All groups share one centre, and each spreads out both ways along 10 directions, with some noise.
Known rows, each followed by its group:
[ 19   1  35  -7  -5  -8  -6  36  11   3  -2 -20  15 -11  51 -11  -6 -12
   7  37  22]
J_179
[ -8 -19  10 -27  -2   9   0   1   9  -9 -11   9   8  -5   1 -21  10   2
  -8  -8  14]
J_192
[  5 -11  -4 -23  20  18 -19  -2   1 -10 -15  -9   5   8  41 -15  21 -20
   2 -26   6]
J_192
[ 11  47   3   2 -13 -17  -6 -11  20  17  11  23 -30  19   2 -20  -1   3
 -16  20  15]
J_179
[ -6 -32  -4   2  -3   5  10 -15   6  51  -5  41  -4 -32   6 -46  -2   4
  -9  -7  -6]
J_179
[  2  17   5 -30 -21 -10  -9  28   2  -5 -14  30   2  -7  -5  -7  -7  24
  -1  34  20]
J_179
[ -6  -3   0 -18  -5   3  10   9  -8  -1   9   0  -2   0   2 -10   3  11
   1   0  11]
J_798
[-16  -3  -2  27 -11   4   4 -53  33 -28 -25  36   8   5 -73 -12  17 -19
 -32 -22 -16]
J_179
[ -4 -38  10 -34 -19  15 -17   6   4   3 -44  33  16   6  15 -33   3  19
 -14   0  16]
J_798
[ -7 -22   9   8 -20  12  -2 -10   8   8  -8   3  -6   3  -2  -6  -9   0
  -2   5   5]
J_193
[ -4 -16  -5  30 -16   9   9  14  -1   3  -3   0  19 -21 -17 -18  -8   3
  -6  11  -5]
J_269
[ 17  21 -23 -21  -1   8 -17  13  -3 -19   4  14 -10 -21  -5 -11 -14  -1
  17   8  -5]
J_193
[-26 -21  21 -11 -50   2   5 -10   9  22   5  -4  -2 -14 -27 -40  -8  29
 -26  17  34]
J_192
[ 12  -9  -4  31 -17   3  12 -21  17  30 -11   2   4 -18  -7 -26 -15 -11
 -13  15  17]
J_798
[  7 -11   8   8   9   5  -8 -16 -17  11  11 -30   8   2   5 -13 -19   9
  -9  -5 -12]
J_193
[ -6   5   9   1 -28   1 -16  14  12 -12   6   8 -10 -15 -14 -22  -1   5
  -3  18   3]
J_798
[ -2  18 -25  33 -40  18 -40 -27  10 -16 -25  10 -24  13 -31  -9 -25   8
  -4  -5 -35]
J_179
[ -7 -12  12  -8   4  -4   4  -7   2   8 -10  -5  17  -6  -8 -11   0   8
 -14   3   7]
J_798
[-14  10 -17   3  -9  -7 -40  -9  13   7  -8   9 -21 -33   5  -6   8 -16
  17 -18 -24]
J_193
[-22  19  38  18  11 -18 -12   0   5  -3  22 -34   5  33  19 -26  21  13
 -38  -2 -21]
J_871
[-14 -16  13 -20   7 -12  -8  -1  -2  12  -9   9  15 -10   2 -14   8  16
  -6   0  -3]
J_193
[ 12  -8 -49  -2  -1  11 -33   3  -8  11 -41  51 -11 -17  22 -15 -17  12
  13  -8 -35]
J_871
[ -1   4 -30  23 -14  14  16  16   1 -15  -5  14   6  -4 -17   0  10   2
 -10   5   4]
J_871
[ 10 -29  12  -3 -19   3 -15   2  12   1 -18   0  -2 -25  10   5 -19 -15
  35  11 -14]
J_193
[  0  -2  41  22 -34  -6  -7   0  25 -30 -18  -1  14  21 -16   8 -17  -4
  -3  34  -3]
J_269
[-60 -21  17   1 -36  -9 -20  15  10  11  18   8 -21 -28 -15 -31  10  26
   3 -20 -32]
J_179
[ 14  34  -6  24  32 -22  13  -8   2   9  38  10 -17  -7 -17   1   1  -1
   0  -1 -26]
J_798
[ -1  10 -39  24   1  -1  25 -22 -14  34   7  24 -38  24 -17  23  -5  22
   2  -7   4]
J_192
[  4 -10 -47 -23  24  13 -14   0 -26   6  -3  25 -10 -11  14  -6  -1  11
  18 -31 -28]
J_192
[ 11  -1  10 -15  -6   7 -19 -27  -4  11  -8  -4  -7   5   0 -24 -28  16
 -10   8  -5]
J_269
[ 14  15   1   1  37 -27   8 -11  -4  42  22   0   4 -29  16 -12  -6   5
   2   7  -9]
J_871
[-40 -32 -17 -37  -6  21   5  35 -35  -7  23  13   9 -21 -15 -56   9  55
 -29 -17  -4]
J_871
[ -5  43 -14 -46 -21 -29 -48  28 -29   6  -1  -4  11 -39  -2 -18 -29  58
   2  42  15]
J_179
[ -7 -20  19 -25 -23   3  -6   8   7  -2  -8   9 -16   8   7 -16  -2   7
   0  10  24]
J_192
[ -1 -35   6 -54   6  -2 -31 -14  -6  37 -17  10  -7 -47  42 -34   4   3
  21 -19  -1]
J_193
[ 23 -36  -3 -32 -40  42  -6 -22  -1  25 -14  -1 -15 -13  18 -46 -37   4
  -1  18  53]
J_193
[ -8  -8 -41  -9   6  15  -4  28 -21   5  -6  37   0 -17   8 -27   9  29
  -5 -20 -19]
J_871
[ -3 -20  -2   9 -24  11  23  -7  10   5   4  26 -46  20 -11  30  -1  -9
  31  -5   5]
J_193
[ -1 -36  32  10 -19   8  15  36  18  15   5  -2  -8  11  47 -21  15 -15
   2   7   1]
J_179
[ 14  -6 -34  31  10  13  32   4  -6  -1   7  32  16 -16 -30   2 -12   4
  -6   4 -12]
J_871
[-30   6  10  36 -13 -10  18  -3  12 -15   5   9  -7  37 -34  14  19  11
 -17  -9 -29]
J_193
[-24 -13   3   2  -6  -5  17  22  11  -8  -3  31   1  -5  -8  11  31  -9
   6  -9  -6]
J_269
[ 16   1  -1 -51  28   2 -13  15  -1  -4   5  11   1 -20  40 -16  13 -13
  14  -9   7]
J_269
[ 13   5  -8  20  41 -36  49  -8   8  48 -13  47   8  20  19  18  20  12
 -19  11   9]
J_269
[ -4  -2  10  -1 -30   3 -36   8  17  -9 -24  -1  -5   0  22 -16   3 -11
   0   8  -3]
J_269
[  3  -4  -2 -18  29  -8  12 -12  -1   1   7  54 -21  17  -9   1   7  16
   5 -16 -35]
J_798
[ 26  -9  -8  30   6  10 -14 -40  11  29  -2  13 -24 -15   6 -27 -26 -16
   4  -1 -41]
J_798
[ 22 -20 -20   8  26  22  21 -10  -6  38  42  15 -37 -27  21 -25 -17 -14
  13 -24 -22]
J_871
[  4  28  26 -42   3 -36 -73 -13  -7  -3 -19 -40  11  -4  20   1 -29  19
   8  23 -15]
J_269
[ -2  -3   4  -5 -15  10 -25 -30  15   8  12   8 -35 -14 -12 -36 -17  -4
   4 -12 -23]
J_798
[  2 -16  19   5  12   4 -11  33  -6 -14  11  -5   7   1  18 -22 -16  16
  -2  -2 -48]
J_871
[  5 -37  33   6 -12  28  25  29  15 -23  -4   8 -19  39  29  -2  -2 -10
   9   3  -4]
J_193
[-11  19  -9   8  25 -40   3   7  -9  36  -2   8  22 -20  10  12  12  19
   0   6  -9]
J_269
[-20  39 -57   7  48  -2  -6   9 -24 -22  -3   2  31  14   6  10  56   4
 -41 -46  -2]
J_192
[  7 -15   6  23 -15  20   4 -14  20 -20  -3  15  -2   3 -31 -31 -12  -6
 -21  -3 -24]
J_192
[-30 -28  37 -16 -20 -15 -27   1  18   2   8  -4  11 -47  -8 -36  14  -9
   7  -9 -19]
J_179
[ -5 -17   2  -8  -6   6  10   9  -6   5  -6  19   2   3  -7  -7 -11  25
  -5   9  -3]
J_269
[ 21  10  18  23  19 -10   7  11  21 -38  -6  32  30  -2 -25  -6  -3 -11
 -16   9 -39]
J_192
[  3 -11  11   1 -15   4 -38  12   7  -3 -14 -15   7 -24  22 -16 -14  -9
  12   9 -19]
J_798
[ 10 -18   2 -19  27 -10  17  14 -23  29  15   2   9 -15  21  -6 -18  19
   6  10  -3]
J_179
[ 45 -16 -20  22  20  42 -13 -69  13  29  -2  -2 -59  24  33 -12 -21 -42
   9 -38 -17]
J_871
[ 11 -17  12  -2   5 -11  11  -2   8  27 -16   8  27 -25  13   9  -6 -11
  12  19   5]
J_798
[-11 -28   1   6  -8  31  36   5   3  -9  28   3 -13   4 -32 -27   0   8
 -14 -15   5]
J_871
[  2 -15   5  11   4   4   7  -9   7   0 -14  13   7   9  -1  -9  -3  -1
 -14   2  -6]
J_798
[-21 -13  11 -18 -14  -4  22 -21 -14  31  24  -5  -7  -3 -35 -24 -15  43
 -25   9  30]
J_192
[ 10   2   9  -3  22  -4  16 -10   2  29  15  -3  -8   2  25 -18  11  -7
 -13  -6  11]
J_179
[ -2  -1  -5  16   0  -9 -13 -25   5  14  -2   6   3 -20 -20 -14 -19  12
   3  -2 -29]
J_193
[  6 -38  14 -29 -34  45 -11  11   4 -40  -9  16 -17   4 -11 -29 -29   3
  12   6   2]
J_269
[ -7   3   4  -8  28 -21   0   9 -16  13  10  12  25 -18  -5 -20  -5  37
 -17   3 -24]
J_871
[ 22  -8  35 -68   8  -6 -55 -19  25 -25 -24  29 -56  14  48  18 -15 -31
  56  -5 -41]
J_269
[-22  -8  -3  13 -52   9 -35   1   9  24  -2 -12 -22 -19   1 -40 -13  20
  -1   9   0]
J_192
[  7   7   5 -10  11   9 -11 -18  10  -8  10  20 -26  16  -3 -30 -13  12
 -19 -12 -28]
J_192

New rows. What belongs after each?
[ 33   5   1 -38   8  -4  12  22  -9  68  48  34 -76  -4  66 -40 -31  26
  28  18   2]
J_179
[-28 -16  26 -32 -39  -7   0 -12 -14  49  16 -38 -26   6  10 -26 -10  34
 -13  18  64]
J_192
[-12  -3 -12 -19  -5 -13  -2  15  -1  19  -6  29  -2 -17   8  -8  13  15
  -2  -2  12]
J_192
[  4 -24  10  14 -27   6  -5  29   1  13  -5   7   6 -21  25 -16 -23  12
  11  26 -16]
J_179
[-19  13  25 -54 -22 -25 -14   6  22 -15   1  45  -4 -21 -24 -36  20   8
  -6  14  22]
J_179
[  5 -12  31  37 -14 -11  20  17  28   6  10  13   7 -10  -7  -2  -9  -6
   1  27 -20]
J_179
[-18  23  -2   1  31 -27 -21  -1  11 -12  -3  47  12 -17 -15 -26  27  15
 -13 -17 -63]
J_193
[-15 -34  21  24 -26  22   0   6   6 -11  19 -21  21 -28 -25 -56 -17   8
 -24  -1 -23]
J_871
[ -4  -8 -20  18 -57  12 -12 -44  10  40 -18  -7 -32  -6 -15  -7  -6 -10
  -1   5  50]
J_193
[  0  -1  17  17 -28 -15   1  13   8   3   3   1   4 -13 -14  -2 -26  11
  10  35 -12]
J_192
[ -1  38  36 -41  20 -36 -24   9  17 -27  -5   4   0  11   4  28  24 -16
   9  12   2]
J_269
[ 13   7  -7 -15  22   0   0 -20 -10  -3  -1   9  11  -6 -19   5 -22   9
   0   1  -8]
J_179
[ 25 -19 -21  30  25  14  31 -21   2  -9   6  24  16 -14 -36  -2 -27  -5
   1 -11 -38]
J_192
[ -8 -49  65  22  15 -16  19   8  11  11 -10 -24  41   2  26   4  -1  -9
   8   9 -22]
J_193
[ 13 -22   6  41 -37  19   2 -36  23  18 -19   9  -8   6 -22 -18 -25  -7
 -12  14   2]
J_193
[-12 -17  -8   2 -36  16 -16  20  17 -20 -32  12  -2   3  20  -5  19 -16
   8  -3   8]
J_192
[-13  20  -4  14  26  -3 -10   4 -15 -10  23 -22   0  12   3  -8  10  18
 -21 -30 -38]
J_193
[  0 -23  -9 -27  16  24 -29  -9  -2   0 -17  -4  16 -19  35 -42  24 -21
 -14 -31   7]
J_192
[ 30  -1  41 -30 -12  -5 -21  31  14   5  13  -5 -18 -30  45 -25 -34 -15
  38  32 -12]
J_179
[-31  -2  20 -47   2  -9 -12   9  -1  10  11  -8   2 -16  17 -39  46   5
 -15 -14  28]
J_179
[ 14 -26  13 -19  17   1 -16 -12  -2  38  -9  -6  10 -20  47 -49  -5  -2
  -9  -8   3]
J_193
[ 15  22   4 -26   8  -7 -13  -1  15 -17   1  28  -2  -5  -7 -13   8 -11
  -4   9   5]
J_269
[ 10  -5  17  14   1  -3   4 -29  18 -10 -23  29   6  17 -26  -1 -19   3
  -8  15 -22]
J_871
[ -5 -17   3 -23  22 -10  -9  -7 -11  22 -21  12  12  -6  31  -4  17   7
  -3 -14   4]
J_798
[ -5 -10 -38  49 -10  14  13 -25 -16  29  -7  14 -16   7 -11 -17 -19  32
 -22 -14 -26]
J_179
[-22   4 -10   0 -23 -18 -21 -24  13  28 -20  14 -11 -27 -18   2  12   0
   7  -8   9]
J_193
[ 20  -3 -13 -19 -12  29 -31   3 -14 -14   3 -14   2  -7   7 -47 -34  17
 -14   1  -3]
J_193
[  6   3 -19 -29   8  -4  -4 -46  10   9 -15  47   3 -21 -51 -26  -5  15
 -22  -5  11]
J_179
[ 17 -32 -18 -12   3  30   2  -9  -2  17 -25  35  -1   0  16 -49 -20  16
 -22 -11   3]
J_798
[-11  28 -13  13  -5 -16 -15 -51   8 -17  -3  24   3 -14 -87  -8  -4  14
 -20  -6 -29]
J_179
[ 22 -39   4 -18  27  31   7 -29  -6  -5   7  -8   8  -6  -1 -23 -16  -9
 -10 -28 -14]
J_192
[  2 -11  -7 -26 -10  12  -7   6  -8  -1  -3  -3  -8   0   6 -18 -10   6
   4   2  20]
J_193
[  6 -31  14 -10 -14   7   0  37  -6  -2 -14  -5  18 -16  35 -12 -13   5
  16  20  -1]
J_179
[-37 -37 -12 -44  30   7  11 -16 -36 -12  -9   9  56 -24 -47  -2  22  34
 -16 -33   5]
J_179
[ -8  -9 -16   4   9  21   0  23 -16  -8  13  -3   0   8   9 -27  10  14
 -14 -24 -22]
J_871
[-22  44 -63 -18  46 -10 -25  19 -26  -6  -6  21  -2   7  30   3  54  13
 -19 -45  -5]
J_192
[-11  -8   7   1  -6  -1 -23  24  -3   1  -6  -5  14 -17  16 -20  -5   6
  -5   0 -22]
J_871
[  3  25   4 -22   6   1   9  40  -4 -33  13   1  11   9  -4  -9   9  12
 -16  16  18]
J_193
[ 15   2   7 -79  15 -15 -18 -11  -7  -2  -2  29  11 -42 -12 -24 -15  23
  14  13   8]
J_179
[-23 -30  -8 -20 -18   6  -1 -40 -26  36  -7 -15   1   4 -23 -22 -12  43
 -18  -9  32]
J_193
[-11  -6  26   4 -16  -2  17   9  18   5  21  15 -11  -7 -16 -21   9  -4
  -6  13   4]
J_871
[  1 -15 -10 -19   4  31  44 -29  -6   8  32   6 -16   6 -38  -2   8  -8
  -5 -17  52]
J_871
[ -2 -15  19 -15  -4  23   3 -36  24   6 -30 -12   3  38  38 -36  58 -44
 -45 -28  63]
J_192
[ 29  63 -34  -3  -3 -26 -25  -5  16   0  -1  27   3 -60 -21  -5   2 -25
   3  23  20]
J_193
[  5  -7  10  38 -29  13 -21  -3  23  15 -16 -11 -13   0  33 -36   5 -23
 -15   4  -4]
J_179
[  1   0 -26 -23  51  28  14 -31 -33  -4  46 -12 -25  33  -3 -12  10  17
 -15 -58 -17]
J_798
[  8  -8  26 -30  -5  -2  11   7  16  -7  -6  32 -19  20   6   7  -5   9
  10  20   9]
J_192
[-27 -61  19  29 -37  13  -1  28  10 -10 -17   4  19 -25  -4 -19  -6  -1
  13  -3 -41]
J_179
[-23 -21 -18  47 -35  40 -52 -33   7  -8 -46 -43   8  12  21 -34  18 -29
 -26 -43  -1]
J_179
[-12  14 -11  13  15  -5 -39   3  22   0  -5  27 -17 -10  23 -39  23 -13
 -12 -33 -55]
J_193
[-60 -36  -8  22 -21  34  -9  -7   2   0 -11 -25 -22  46  31 -32  61  -3
 -32 -58   6]
J_179
[-29 -40  -2 -33   2   9  -8   6 -14   1  -6   3   9 -15   3 -20  17  22
  -5 -25   4]
J_179
[-20  -3 -37  15   4  13 -14 -19  -2  30  16   4 -20 -29   7 -44  28  -8
 -15 -43  -5]
J_269
[-17  -3 -39 -15  26   2  31 -29 -25  35  -5  31   9  11 -20 -20  26  44
 -42 -26  33]
J_179
[ 19 -15 -17 -39   6  26 -33  -5  -1  28  -8   7 -31 -24  55 -62  -3  -9
  -6 -17   4]
J_193
[-25 -47  22 -31 -29  17  -1  -4  -9  -2 -23   8  19  20 -11 -35 -15  47
 -24   5  15]
J_193
[ -4 -11  15 -23   9  -4  -6  -8   8  -1   2   6   7 -16   2 -18   8  -6
  -1  -8   6]
J_179
[ -9 -15  21  26 -71 -10  -4  16  29  34 -20   9  -7 -26   2  -4 -22  -8
  19  50  21]
J_192
[-26 -57 -30  25 -41  51  17   3  -6   7   2  15  -7 -20 -26 -56 -11  24
 -20 -20   7]
J_269
[ -3  14 -14 -13  -7   4 -14  -7 -10   9   4  -5  -1   1  -5 -32   1  25
 -32  -1  21]
J_193
[ -5  28   4  52  -1 -25 -21   9  18  15 -26 -45  48 -12  40   7  42 -41
 -20   8  23]
J_192
[ -6  15   2  18 -30 -15   1  -1  12  26   5  12 -18  -5  -8  -7  -9  17
  -2  21   2]
J_192
[ -5 -33   3 -27  34 -17  55  -5  -9  21  -3  29   3  12   4  54  27  -6
  30 -14  19]
J_798
[  8  17  44  29 -36 -13 -41 -21  26 -19  13 -27  15 -31 -53 -38 -45   2
  -6  37 -40]
J_798
[-15 -24  -4 -41  -3  10  43  34  -4 -20 -12  59  -7  28  -6  25  25  19
   6   4  29]
J_798
[ -1 -40  22   1 -23   6  12  -4  19   6 -16  23 -12   0   9   9  -2 -12
  26   7  -4]
J_193
[-33 -51  27  -8  -8  11 -11  -4  -5  -3  -4  -6 -13  23  14  -5   1  17
   8 -26 -31]
J_193
[  4   1   9  15   3  -5 -22 -38  12  25   7  -6 -10 -20 -10 -23 -14  -3
  -4  -7 -28]
J_798
[  6 -19  38  -4  -5   3   4  12  17 -34  -8  21  36 -21 -27 -25  -8  -5
 -10  16 -13]
J_192
[-47 -33  16 -16  -5  12   0  -4   5 -31 -18 -10  30   6 -16 -19  56 -11
 -20 -40  13]
J_179
[  7  -6  -1  16   7   3 -14  47 -10 -12   4 -13  18 -21  33 -11 -13   2
  17   9 -36]
J_871
[-12 -46  23 -22 -33  16  -5  42 -18 -11 -26 -15  23   9  37 -15 -16  24
   9  19  18]
J_269
[ -3   8  35  60  25 -26  13  10  36 -20  -1  31  26  10 -11  -8  12 -12
 -27   8 -65]
J_193
[  4  -1  34   8   1 -18  19  17  23  18  15  14  10 -13   4 -11   2  -5
  -5  25   1]
J_179
[ 10   1  -3  -6 -15   1 -20  -1   7  15   3  11 -11 -28   8 -37 -18   7
  -3  10   0]
J_798
[  8   9  22   0 -18   4   2  14  18 -29 -11  12  17  13  -9 -17   1 -10
 -25  29  18]
J_269
[ -8 -18 -11 -10 -24   5 -20 -41 -27  38  -2 -40   2 -25 -17  -7 -37  27
   1  -1  31]
J_193
[  3 -20  -2   1  16  18 -22 -13 -23  -1  -7 -15  35 -19  -7 -37 -29  27
 -13 -13 -32]
J_871
[ 10  11   7  16 -16  -8 -10  -3  21   0 -14  20   9 -14 -11 -20   1 -13
 -16  16   2]
J_193
[-15   0  39 -19 -14 -30 -17  26  10 -23 -14  11  32 -19 -10  18   2   8
  15  29  -9]
J_798
[  6 -26   4  -3  -1  12  10   3   0   0   2   8 -19   4   5  -6  -7  -5
  12   2  -1]
J_193
[-24  13  15  -7  -2  -9  -2 -24  12   6  33  11 -38   9 -19 -22  25   4
 -11 -26 -14]
J_179
[  3  -4  29  13  11  -3  -3  -8   4   9  22 -28   7 -10  12 -23 -14  -1
 -14  -1 -21]
J_871
[-26 -38   9 -17  12   1  37 -27 -13  44  19  -8 -33  26   8  32  17   6
  19 -31  15]
J_193
[  9 -20  38   7  10 -17  31  27  14  15  28  12  -1 -16  14  -4 -15  -5
  19  21 -15]
J_179
[ 16  -4 -32  29   6  35 -16 -33  -6 -10 -21  -4  -8  29   9  -6  -7  -8
 -20 -27 -18]
J_871
